Every row belongs to one group in each of 4 separate groupings. Each group adds its own fixed numbers to the row, and there is some noise. The rows also spread widely along 13 directions, which tell nothing about the answers.
In the rows, zero is written as 128.
Known rows, each followed by its group in each grouping:
[147 121 109 161 149 115 143 129 171 161 134 142 115 148 117 149 155  89
 164 122 174 162 161 102 155  47  93 138 121  95  39 123 165 124 158]  J_619 lopa J_909 rud
[138  94  92 135 131 115 131 157 156 151  93 167 130 103 158  68 173 186
 146 151  98 138  86 164 100 132 126 112 135 144 174 108  99 118 125]  J_778 lopa J_616 gedit
[159 128 134 163 120 135 119 181 165 140 113 184  99  81 123  78 147 134
 148 151 184 189 109 143 179 123 133 106 111  93 178 121  95 157 138]  J_933 Bas J_565 Dof
[109  99  94 183 165 129 103 163 127 212 111 119 143  81 108  84 167 109
 135 196 122 189 123 115 186  60  99 108 136 144  98 125 130 107 118]  J_951 Gilu J_565 Dof
[145 132 141 168 150  96  89 144 162 166 105 149 105 134 167 119 173 101
 122 175 164 117 109 120 116  92  55 103 135 115  99 132 148 137 110]  J_188 Gilu J_909 teb
[138 127 146 117 112 112  79 121 143 176  96 122 124 118 148  84 108 148
 120 208 161 160 104 120  38 148  84  71 131  97 121 120  79 131 163]  J_188 Bas J_616 rud
[173 135 145 126 164  81  86 129 145  72 111 194  90 128 160 145 144 138
 137 169 131 127  53 149  77 159 133  89 121  97 174  99 101 142 108]  J_619 mot J_565 teb
[105 135 181 128  92 131 131 137 220  96 120 140 120 123 168 148 124  94
 100 107 173 103 151 169 150 129 104 142 134 139 161 167 129 150 138]  J_933 mot J_616 denad
[155  69 108 119 158 124 132 141 181 115 107 119 135 107  98 106 133 160
 125 148 116 139 113 163  98 105 161 129 116 102 130 157 107 128 122]  J_778 Bas J_909 gedit
[181 114  79 148 177  89  84 146  71 141  96 147 127 144 147 158 167 118
 130 182 118 138  92 116  65 131 121  88 134 103  96 130 158 111  81]  J_951 lopa J_909 denad
[121  72 128 124 166 106 120 132 202 110 114 107 126 131 126 145 142 114
  97 151 115 105 117 169 115  85 117 139 123 124  88 163 150 123 112]  J_188 Bas J_565 denad
[116 108 140 156 121 123  86 171 161 166 113  97  90 109  96 115 128  95
  85 150 189 151 158 128 185 112 122  84 121 119  92 166 153 155 104]  J_778 Bas J_565 gedit
[129  89 119 126 159 118  87 138 176 124 106 111 112 121 102 130 133 131
  94 150 145 129 122 145  83 102 113 112 132 130 148 140 107 130 100]  J_188 Bas J_616 gedit
[117 116 128 149 157 122 128 118 197 169 134 125 126 124 104 129 142  93
 146 145 150 160 147 108 159  49  92 135 116 118  48 133 145 113 159]  J_951 mot J_565 gedit
[ 97  76 109 111 116 114  87 142 145  79 114 122 133 132 108 167 111 123
 120 146 112 139 105 168  98 146 191 121 133 170 192 119 102 128 113]  J_951 Bas J_616 rud
[107 130 125 127 137 143  67 106 145  93 134 147 127  81  77 146  92 100
 159 158 118 179  94 137 146 121 172 111 127 140 178 105  99  99 134]  J_933 Bas J_616 Dof
[138 126  90 165 127  98  79 150 124 192 108 156  83 152 130 128 185 107
 140 142 180 134 121 106 110  84  74  93 173 158 118  86 123 121  80]  J_778 Bas J_909 denad
[178 127 127 171 195 111 122 152 159 142 113 168 101  84 103 125 148 114
 132 166 154 191 109 132 137  91 130  94  98  94 119 102 102 130 122]  J_778 Bas J_565 gedit
[168 159 160 162 110 159 160 143 177 110 117 163 126  75 112 142 125  90
 126 102 191 180 178 158 128 113 105 120 142 135 237 143  72 119 124]  J_933 Gilu J_909 denad
[130  98 109 104 101 101 140 124 116 131 105 130 129 135 132 124 124 151
 116 154  95 169 132 171  81 173 159  87 118 134 138 124 132 101 150]  J_619 mot J_565 gedit
[128 117 137 121 110 126 160  97 167 144 114 116 120  75  71 141  91  97
 116 160 115 198 161 184 145 115 130 101 127 127  94 140 127  80 144]  J_778 Gilu J_909 denad
[108 101 135 112 118 123 157 106 191 141 124  98 144 148 112 145 119 109
 113 124 136 150 178 147 113 102 130 133 113 135  89 151 142 107 176]  J_619 mot J_565 gedit
[169 103  77 135 117 102 132 159  96 119 119 173 124 142 110 156 149 129
 165 138 139 198 126 140 118 145 202 107  99 122 162  87 129 127 139]  J_778 Bas J_565 Dof
[131  77  85 145 117 142 178 178 189 120 102 130 115  89  86 109 157 141
 109  99 130 165 172 184 175  86 126 137 138 137 151 158 134 119 104]  J_951 lopa J_616 gedit
[147 118 128 144 179 114  79 140 135 112 120 113 126 138 127 152 138  95
 125 158 149 123 127 107 122  99 126 117 118  95 107 157 165 128 116]  J_619 Bas J_565 teb
[104  82 131 155 158  76  92 159 162 124 113 157 117 151 152 161 157 102
  99 158 147 140  91 161 141 118 164 106 105 167 161  92 119 159 121]  J_188 Bas J_565 Dof
[ 89  91 121 103 130 115  78  82 194 125 130 116 133 165 111 148 137 108
 156 133 130  98  98 122 102  71 122 156 143 159 106 129 135 109 136]  J_188 mot J_909 denad
[104  84 110 158 159  63 142 154 132 160  81 145 121  96 152 133 156 134
  63 198  75 176  93 220 106 141 141  62 132 168 131  92  98  88  96]  J_933 mot J_565 teb
[172 139 141 155 168 121 108 157  99 120  99 143 154  84 162 128 131 123
 117 185 128 164 117 132  90 149 149  86 116 111 191 142 101 118 116]  J_778 mot J_616 teb
[ 98  98 125  93 119 155 122  91 195 128 121 123 141  63  60  86  81 144
 162 179  93 183  94 161 153  91 150 135 121 132 140 126  77  89 176]  J_951 Gilu J_616 denad
[ 96  73  77 155 163  98  99 133 155 154 133 118 131 159  92 173 175  87
 148 129 133 157 122 122 148  33 145 147 119 171  76 103 153 105 127]  J_188 mot J_565 rud
[ 91  89  83 115 143 114  82 118 148 129 126 147 138 108  78 125 115 128
 170 168  89 182  77 134 167  83 201 125  86 151 102  84 138  94 166]  J_188 Bas J_616 gedit
[118 123 142 136 147 113 108 143 126  81 116 144 150 120 142 191 106  92
 105 139 122 155 129 153 130 154 205 102  95 158 192 130 131 129 134]  J_619 mot J_616 gedit
[ 86 108 119 108 102 130  70  98 167  91 124 107  94  86  91 138 105 112
 130 151  87 135 100 168 146 121 123 112 155 145 113 145 158  89 105]  J_188 Bas J_616 rud
[120  89  92 148 140 145 127 163 145 116 115 127 159 126 133 138 164 126
 142 108 130 136 145 139 103  85 151 147 145 175 215 131  97 111 121]  J_619 Bas J_616 rud
[126 121 160 130  87 108 148 149 188 171  91 126 105 118 150  93 126 134
  74 164 171 162 163 169 109 134  74  80 132 105 105 137 106 137 146]  J_933 mot J_616 teb

New rows. What belongs after each?
[121 109 145 144 113 135  76 166 180 180 114 112 107 137 135  70 145 121
 125 171 206 131 126  96 148 106  75 110 137  94 114 152 118 178 136]  J_951 Bas J_565 Dof
[105  59 103 105 108 114 167 151 167 153  95 115 136 123 110  99 119 165
  89 149 123 174 150 187  90 128 162  97 118 154 159 116  87 120 164]  J_619 Bas J_616 gedit
[126 100 161 140 160 140 146 142 213 123 119 119 137  77  95 123  96 114
  97 154 150 174 156 159 163  79 150 127  78 102 106 165 123 135 166]  J_188 Bas J_616 gedit
[132 130 129 141 114  98 136 145 129 154  92 196 138 104 180 104 136 150
 146 174 129 174  85 158 106 161 150  83 116 161 201  70  69 119 161]  J_778 lopa J_616 denad
[102 104 121 167 124  97  99 164 160 181 130 151 120 151 130 137 146  89
 151 153 185 163 115 118 187  85 167 112  96 150  80  90 140 159 161]  J_778 Bas J_909 rud
[146 125 110 125 111 112 100 151 117  74 104 179  88  74 128 122 126 148
 135 147 103 168  76 179 136 180 165  82 133 119 197 115 118 127 108]  J_619 lopa J_616 rud
[188 154 136 149 175 110  94 125 154 114 128 178 103 120 138 142 146 109
 168 162 158 146  93 107 117 101 108 119 110  72  91 115 140 131 128]  J_778 Bas J_565 denad
[128 131 105 146  95 125 105 157 140 168 113 176 102  95 118  74 133 145
 174 160 155 196  96 123 163 113 134  93 113 114 131  79 109 132 174]  J_619 Bas J_616 rud
[130 124 171 134 141 104 107 143 200  87 106 151  81  81 128 131 122 118
  87 168 144 148 101 183 141 136 100  91 136 106 150 131 105 147 100]  J_951 mot J_616 teb
[151 122 121 128 154 100  95 115 122 144  99 114 110 115 132 124 120 125
 103 183 107 136 111 133  95 141 103  75 128  77  54 161 174 113 110]  J_619 lopa J_909 gedit
[ 95  84 115  77 101  84  98  88 163 102 108 113  98 165 106 157 108 127
 104 151 110 126 124 164 101 140 135  97 136 126  82 114 154 117 137]  J_619 lopa J_616 teb
[139 120 136 157 111 108  85 180 154 161  93 129  70 109 140  88 164 132
  79 154 178 135 131 152 120 153  77  64 155 123 147 143 117 161  68]  J_778 Bas J_565 gedit
[152 127 128 164 137 101 105 158 146 142 109 132  87 134 152 152 184  96
  96 132 170 122 148 140 119 115  72 100 162 130 124 149 153 132  63]  J_778 mot J_565 denad
[137  83 140 108 144  86 158 131 167 106  95 143 140 121 131 151 101 140
  83 183 110 183 119 194  93 140 181  93  75 111 125 119 105 127 168]  J_188 mot J_616 teb
[147 130 126 105  97 141 131 115 176 145 117 160 107  76  79  72 107 159
 169 153 141 210 118 139 125 123 138 103 112 103 140 104  84 115 172]  J_778 mot J_616 gedit
[161 103 121 125 177 145 105 138 142 105 116 102 133  94  69 126 111 123
 129 152 140 169 135 123 112  97 159 119 106  85 135 172 122 116 126]  J_619 Bas J_565 gedit
[159 126  95 129 109 135  79 154 130 113 122 161 110 147 109 121 157 128
 187 109 171 148 117  97 108 118 143 125 120 125 196 113 124 133 121]  J_188 Bas J_565 gedit
[155 124 109 155 124 134 115 143 129 189 116 120 134 145 108 124 142 107
 159 147 186 171 165  91  91  82 114 113 131 113 106 125 114 124 145]  J_778 Bas J_909 rud
[116 131 107 143 118 125  97 142 145 150 115 182 107  81 100  86 137 138
 173 158 134 195  76 142 133 119 149  93 125 156 198  68  66 102 147]  J_933 Bas J_565 gedit
[112 110 155 134 165 148  97 127 206 139 119 120 118  78  78  98 108 119
 122 159 169 174 118 125 149  71 129 111 116 122 154 133  68 136 154]  J_619 mot J_616 gedit
[121  53  92 133 180  91 146 168 173 116  94 176 145  98 149 101 152 182
 119 178  62 150  50 195 139 124 193 127  86 136 142 108 109 131 144]  J_951 lopa J_616 gedit
[111  85 109 133 147 116 115 115 137 161  98  90 131  78  78 121 111 125
  88 183  80 178 128 181 108 126 142  74 135 147 109 142 114  81 104]  J_778 Gilu J_909 gedit
[121  89  87 141 172  75  93 116 140 147 115 159 119 155 131 162 177 122
 132 159 111 153  92 135  84  94 131 100 144 163 116  61 114 112 104]  J_778 mot J_616 Dof
[158 100 116 135 104  94 149 165 138 179  94 170 114 135 160  84 154 172
 125 173 158 189 123 149  99 147 134  79 111  97 128  97  98 154 160]  J_778 mot J_616 Dof
[109 100 108 163 158 106  84 159 179 120 122 139  59  85  60 146 151  82
 101 140 156 169 123 157 216  60 128  94 141 146 104  99 137 134  64]  J_778 Bas J_616 teb
[128  76 107 119 150 128 139 144 163 117 107 109 139  98 113 102 132 159
 122 160 100 153 120 166 121 103 159 127 110  96  97 166 130 121 145]  J_619 mot J_616 rud
[155 119 121 146  92  95 155 180 152 139 102 174  91 142 162 130 172 130
 114 121 171 158 142 170 131 139 111 101 122 124 147 124 144 144 119]  J_188 mot J_565 denad
[171 142 154 147  90 144 152 176 151 128 102 151 110  88 130 110 115 131
 117 138 192 195 169 151 113 147 113  95 111  85 181 150  98 151 148]  J_188 Bas J_616 rud
[110 116 108 156 137 131 137 135 155 126 122 135 143 131  98 176 149  72
 127 100 158 166 186 134 133  69 130 132 144 188 185 101 102  94 122]  J_933 lopa J_616 teb
[129  84  90 144 181 132  97 131 162  92 126 106 106  89  35 173 135  98
 116 137 121 174 129 169 124  66 153 126 142 135 134 134 105  90  79]  J_933 Bas J_565 rud
[152 125 148 134 149 101 104 132 180 176 101 152 109 111 160  75 135 158
 120 200 152 137  89 133  72 125  79  83 121  88  96 110  95 143 144]  J_778 Bas J_616 gedit
[109 107 136 128 128 117  72 129 179 119 130 122  97 128  85 141 118  91
 130 151 174 152 116 129 171 106 145 115 112 105  94 135 146 148 134]  J_933 Bas J_565 Dof
[116  89 104 126 137 119 133 132 163 111 127 122 142 148 114 161 129 112
 139 122 135 147 146 140 126  87 169 145 106 133 115 128 143 123 166]  J_619 Bas J_616 rud
[103  91 111 130 165 138  45 136 145 119 108 127 132  76  71 107 113 132
 134 171 124 163  70 135 121 101 171 100 127 163 209 110  66 116 112]  J_188 Bas J_616 gedit
[143 116 147 131 152 144 122 136 148 110 108 111 156  71 102 126  91 111
 115 184 125 180 139 145 111 121 145 104 116 110 159 156  97 108 143]  J_951 Bas J_616 teb
[177 142 148 145 147 148 122 143 190  86 128 185 106 113 145 115 162 121
 174 106 187 136 117 117 131 113  92 145 133  99 220 132  95 157 133]  J_619 lopa J_565 Dof
[173  74 103 135 154 134 115 178 160 155 100  87 123 135  92  84 173 148
 119 149 179 139 157 114 108  76 115 129 126  65  96 189 132 157 109]  J_778 mot J_565 teb
[111  82 124 122 127  93 128 132 191 121  97 110  56 111 105 135 144 134
  54 147 127 145 138 205 115 118  80  77 165 123  83 136 129 126  81]  J_619 mot J_616 rud
[103  98  97  99 141 142  79  96 174 121 111 106 113  54  38  91  96 138
 144 189  74 178  84 160 148  81 145 108 137 110  94 128 111  67 126]  J_933 Bas J_616 teb
[153 130 157 131 164 136  65 146 170 122 101 135  89  76 111  74 120 138
 112 190 172 145  93 123  97 116  88  78 141  84 181 135  61 150 110]  J_619 Bas J_616 teb
[134  51 111 143 189  95  97 182 141 167  90  86 141 121 134  91 155 161
  71 200 124 133 103 150 110 121 167  92  95  99  88 177 134 155 107]  J_778 mot J_565 gedit
[ 80  79 110 160 148 100 120 148 198 146 126 169 100 130 122 127 182 118
 139 124 148 158 101 157 173  67 134 126 140 191 175  67  86 130 128]  J_619 mot J_565 Dof
[ 82 138 144 151 132 130  99 110 184 137 129 126 113 128 137 158 151  68
 137 117 148 119 139 132 157  74  78 130 168 193 147 128 134 102 114]  J_619 mot J_565 denad
[125 124 131 138 155  91  62 131 130 131 107 154 106 137 180 125 153 124
 125 184 123 111  73 119 137 140 109  89 127  99  82 121 177 140 119]  J_619 lopa J_616 Dof
[127 113 169 139 155 105 134 132 222  85 124 150 129 133 168 158 133 111
 103 128 145 104 113 172 113 130 136 132 106 142 175 132 106 148 131]  J_778 Bas J_565 gedit
[101 100  79 149 123 104  54 148 138 190 115 149 109 143 105  93 160 132
 166 158 156 144  75 102 142  84 135 102 130 150 107  83 124 125 132]  J_933 Bas J_909 gedit
[132  85 128  94 122  99 126 102 168  96 117 125 115 151  95 175  99 118
 105 144 138 169 142 163  70 132 148 106 111 114 117 112 117 121 144]  J_188 Bas J_616 Dof
[119 104 129 129 109 104 125 125 155 147  95 136 123  91 155  94 135 153
 111 189  76 150  91 193  98 154 101  92 135 130 124 134 123  96 135]  J_188 Gilu J_565 rud
[124 127 108 142 147 102  70 124 136  82 121 147  88 112 109 189 145  86
 118 129 107 131 105 161 120 128 128 103 145 165 159 115 156  96  64]  J_188 Bas J_565 gedit
[155 120 142 166 137 123 154 172 187 119 110 154 110 116 137 149 152 104
 105 121 181 157 165 153 113 101  92 121 136 122 161 133 100 147 117]  J_951 Bas J_616 rud
[142 168 130 124  69 146 137 111 138 106 134 172 130 112 121 142 106  92
 193 111 145 170 142 128 169 132 145 130 118 127 165 126 152 100 175]  J_619 Gilu J_909 denad
[171  90 145 136 123 129 173 175 190 130 102 128 143 122 142  97 137 145
 108 139 177 144 163 165 108 120 138 126 108  88 161 170  97 162 149]  J_778 Bas J_909 teb
[135 123 126 157 158 145 101 155 183 146 123 142 132 130 104 126 148  93
 153 121 212 146 140  89 158  47 119 151 112 110 131 136 111 151 152]  J_933 lopa J_616 denad
[110 108 112 127 148 119 124  94 152 141 114  92  94  55  39 148  94  93
  90 176  80 207 149 183 151  95 113  77 135 127  55 144 156  51 100]  J_188 Bas J_565 gedit
[162  90  83 181 214 134  94 179 148 168 113 128 115 112  64 127 178 111
 126 138 193 178 148  91 129  27 132 117 121 122 131 113  91 140  92]  J_778 Bas J_616 gedit
[130 128 162 135 166 115 101 123 170  86 120 148 138 108 121 173  97  90
 116 150 149 156 116 137 127 122 164 114  86 127 161 127 122 135 147]  J_188 lopa J_616 gedit
[106  93 132 150 130 125 127 166 216 127 111 149 106  97 149  99 170 137
 113 126 138 107 111 174 174  87 106 136 149 162 164 131 115 142 103]  J_778 Bas J_616 denad
[135 155 158 131 123 125  97 114 140 106 121 157 127  91 113 147 101  97
 148 168 142 189 110 139 115 140 147  89 112 134 198 108  88 107 147]  J_188 mot J_565 teb
[129 121  95 161 135 137 100 132 129 126 127 107 109 106  79 172 144  68
 133 119 136 157 164 129 162  79 113 122 148 121  78 163 183  94  89]  J_933 lopa J_909 rud
[152 145 151 124 114 142 123 134 161 153 104 149 139  72 156  52 113 170
 152 184 116 157  97 142  92 162 112  97 117  96 161 145  90 118 165]  J_778 Bas J_565 gedit
[121  43  89 140 160  78 109 176 129 121  85 141 125 127 121 145 150 143
  79 170 108 145  80 199 111 127 197  95 111 165 163 119 114 133  91]  J_188 Bas J_909 denad
[105  72  82 143 131  85 135 150 176 164 110 153 120 174 136 128 194 126
 137 128 143 140 123 154 123  79 130 122 137 190 144  66 108 124 129]  J_778 lopa J_565 teb
[129  95 123 101 161  91  60 109 175  88 112 127 100 146 131 146 126 134
 105 173 108  91  73 148  74 138 117 108 133  97  84 136 151 134 103]  J_951 Bas J_616 gedit
[ 82  86  96 131 103 124  99 170 160 120 114 138 107 116 117 106 139 129
 128 112 126 133 116 152 219 113 170 121 115 157 141 136 173 146 127]  J_619 lopa J_616 gedit
[135 135  93 174 143 110  83 152  89 204  99 127 113  79 133  95 151 119
 124 206 115 180 108 128 112 114  85  65 148 117  82 119 130  84 105]  J_933 Bas J_565 rud
[129 137 131 186 139  97 106 182 172 112 123 188  88 137 204 147 202  99
 134 108 159  93 100 148 168 114  88 129 149 150 162 115 163 157  91]  J_619 Bas J_565 rud
[ 91 112 112 160 145 117  90 135 129 179 116 130 145 109 105 124 141  92
 147 177 134 190 120 119 158  74 149 105 117 184 153  94 105  93 143]  J_188 mot J_565 teb
[ 94 123 114 105  80 126 112  91 141  94 128 162  96  74  61 138  82 117
 173 147  87 213  94 184 168 139 189  88 130 156 156  85 104  80 154]  J_619 mot J_909 rud
[129  67  66 112  63 118 171 170 131 144  98 133 151 144 145  90 176 177
 147 117  94 147 144 179 120 141 171 136 134 160 170 133 144 110 139]  J_778 mot J_565 teb
[121 165 136 131 135 111 108  96 147 130 124 159 118 100 157 137 119 104
 151 162  94 141 107 126 156 129 101  99 124 114  71 119 188  93 147]  J_619 lopa J_616 gedit
[153 113 134 152 142 127  94 163 161 150 105 135 109 117 137  98 158 136
 126 154 187 140 119 127  74 115  99 103 147 119 182 129  66 155 109]  J_778 Bas J_565 rud
[115  82  89 132 154  83  96 141 115 118 115 134 116 132 133 145 156 125
 118 163  82 138  90 157 155 140 162 100 122 128  95 127 183 116 107]  J_619 lopa J_565 Dof
